There are 3 ways to turn a row about zero (a turn may also mirror it). The second row of each pair is the first, turned, with some noise. The first 21 pairs use one turn. New pairs use 2 turns, one after the other, and a turn may come again.
(in the rows, 128 means zero)
Some pairs, each with its turns in order after it:
[151 166 124 149 166 177]
[142 186  83 149 111 138]  Z185

[173 171 163 169 134 102]
[168 117 101 125  60 149]  Z185

[131  98 153 126 107 126]
[117 105 123 100 130 108]  Z185

[138 173  86 166  91 151]
[ 88 124 134  97 194 143]  Z504

[175 169 124 132 144 176]
[142 143 136 115 188  82]  Z504

[169 160 144  95 175 170]
[135 104 145 210 130 147]  Z585

[128 176 143 120 100 125]
[ 96 154  95 112 139 113]  Z504

[106 145 158 105 159 138]
[159 130  91 119 113 106]  Z504

[ 94 153  95 149 146 141]
[145 105 114  84 153 152]  Z504

[162 138 179 122 113 148]
[157 116  99 159 166 140]  Z585

[111 132 124 126 138 169]
[128 101 145 126 126 158]  Z585

[163 124 123 143 171 109]
[ 93 118 128 162 127  96]  Z585

[155  95 122 131  78 129]
[122 119 137  62 135 133]  Z185

[152 141 167 175 115 158]
[166 136  81 100 105 116]  Z185

[128 144 129 145 135  92]
[146 104 132 141 112 153]  Z185

[ 76 102 130 138 117  77]
[141  61 148 141 164 127]  Z185

[ 86  87 101 120 158 151]
[163  69 142 115 106 138]  Z504

[141 139 157 118 178 136]
[116 103 112 179 114 136]  Z585

[108 144 178  85  95 168]
[182 129 103 141 140 191]  Z585

[151 150 143  89 130 146]
[157 136 134 173 132 146]  Z585

[ 79 134 117 163  81 144]
[ 86  84  97 122 149 159]  Z504

New pairs. What belongs after each?
[119  86 111 147 158 133]
[111 129  87  90 118 120]  Z504 Z185

[ 98  93 161 132 148 111]
[ 75 139 125  99 122 118]  Z185 Z585

[102 111 163 161 114  96]
[118  86 136 118 175 140]  Z504 Z504

[140 160 179 128 179 116]
[143 126 167 157 130  67]  Z504 Z585

[ 90  99  98 163 156 104]
[127 105 179 134 155  90]  Z585 Z185

[ 77  85  80 127  90 171]
[141 113  95 120  99  39]  Z585 Z504

[178 105 178 167 142 108]
[117 104 124 170 169 189]  Z585 Z185

[160 102 137  85 108 168]
[163 161 116 119  73 137]  Z185 Z585

[ 83 171 110 151  91 120]
[145 187 120 163 165 131]  Z585 Z585

[176 152 129 179 139 131]
[115  77 128 173 104 116]  Z504 Z585

[106 172  96 150  92  82]
[125 184 150 163 162  87]  Z504 Z185

[ 98 132  78 104 138 148]
[119 123 145 141  73  93]  Z504 Z504

[178 110  88 154 139 152]
[ 99 108  71 132  92 137]  Z585 Z585

[148 146  99 113  82 141]
[143 123  88 118  82 135]  Z504 Z504

[ 77 105 160 158 101 101]
[ 67  94 103 114 125 154]  Z185 Z185

[112  89 131  90 173 147]
[111  96 136  68 100 137]  Z504 Z185

[120 143 115 105  90 151]
[117 148 110 119  89 112]  Z585 Z185

[137 143 109  76  84 132]
[163  98 124 177 143 108]  Z585 Z585

[137 170 157 107 153 127]
[119 170 143  88 133 137]  Z504 Z504

[154 122 153 116 131  86]
[124 107 137  92 159 104]  Z185 Z185

[153 170  78 106 123 142]
[137 153 102 169  83 151]  Z504 Z585

[111 140 146 147 153  78]
[ 86 128 148 110 111 160]  Z585 Z504

[126  90 105  84 134 177]
[151  94  80 136 157  93]  Z585 Z504

[ 78 177 129 113 158 150]
[173 112  94 131  97 170]  Z185 Z185

[144  94 115  87 129 106]
[173 139  93 113 151 130]  Z504 Z585

[165 161  92 154 129 104]
[131 158 120 177 101  98]  Z504 Z185

[ 79 116  87 124 171 120]
[ 76  98  88 133 104 113]  Z585 Z504

[178 176  96  92  98 112]
[204 124  96 135 152 159]  Z185 Z585

[170 119 117 163  95 107]
[164 172 125 112  99 149]  Z585 Z504

[170  82 120 113 133  88]
[114 128 140 126 184  78]  Z185 Z185

[125 178 142 110 109  88]
[146 151 142 138 155  71]  Z585 Z585

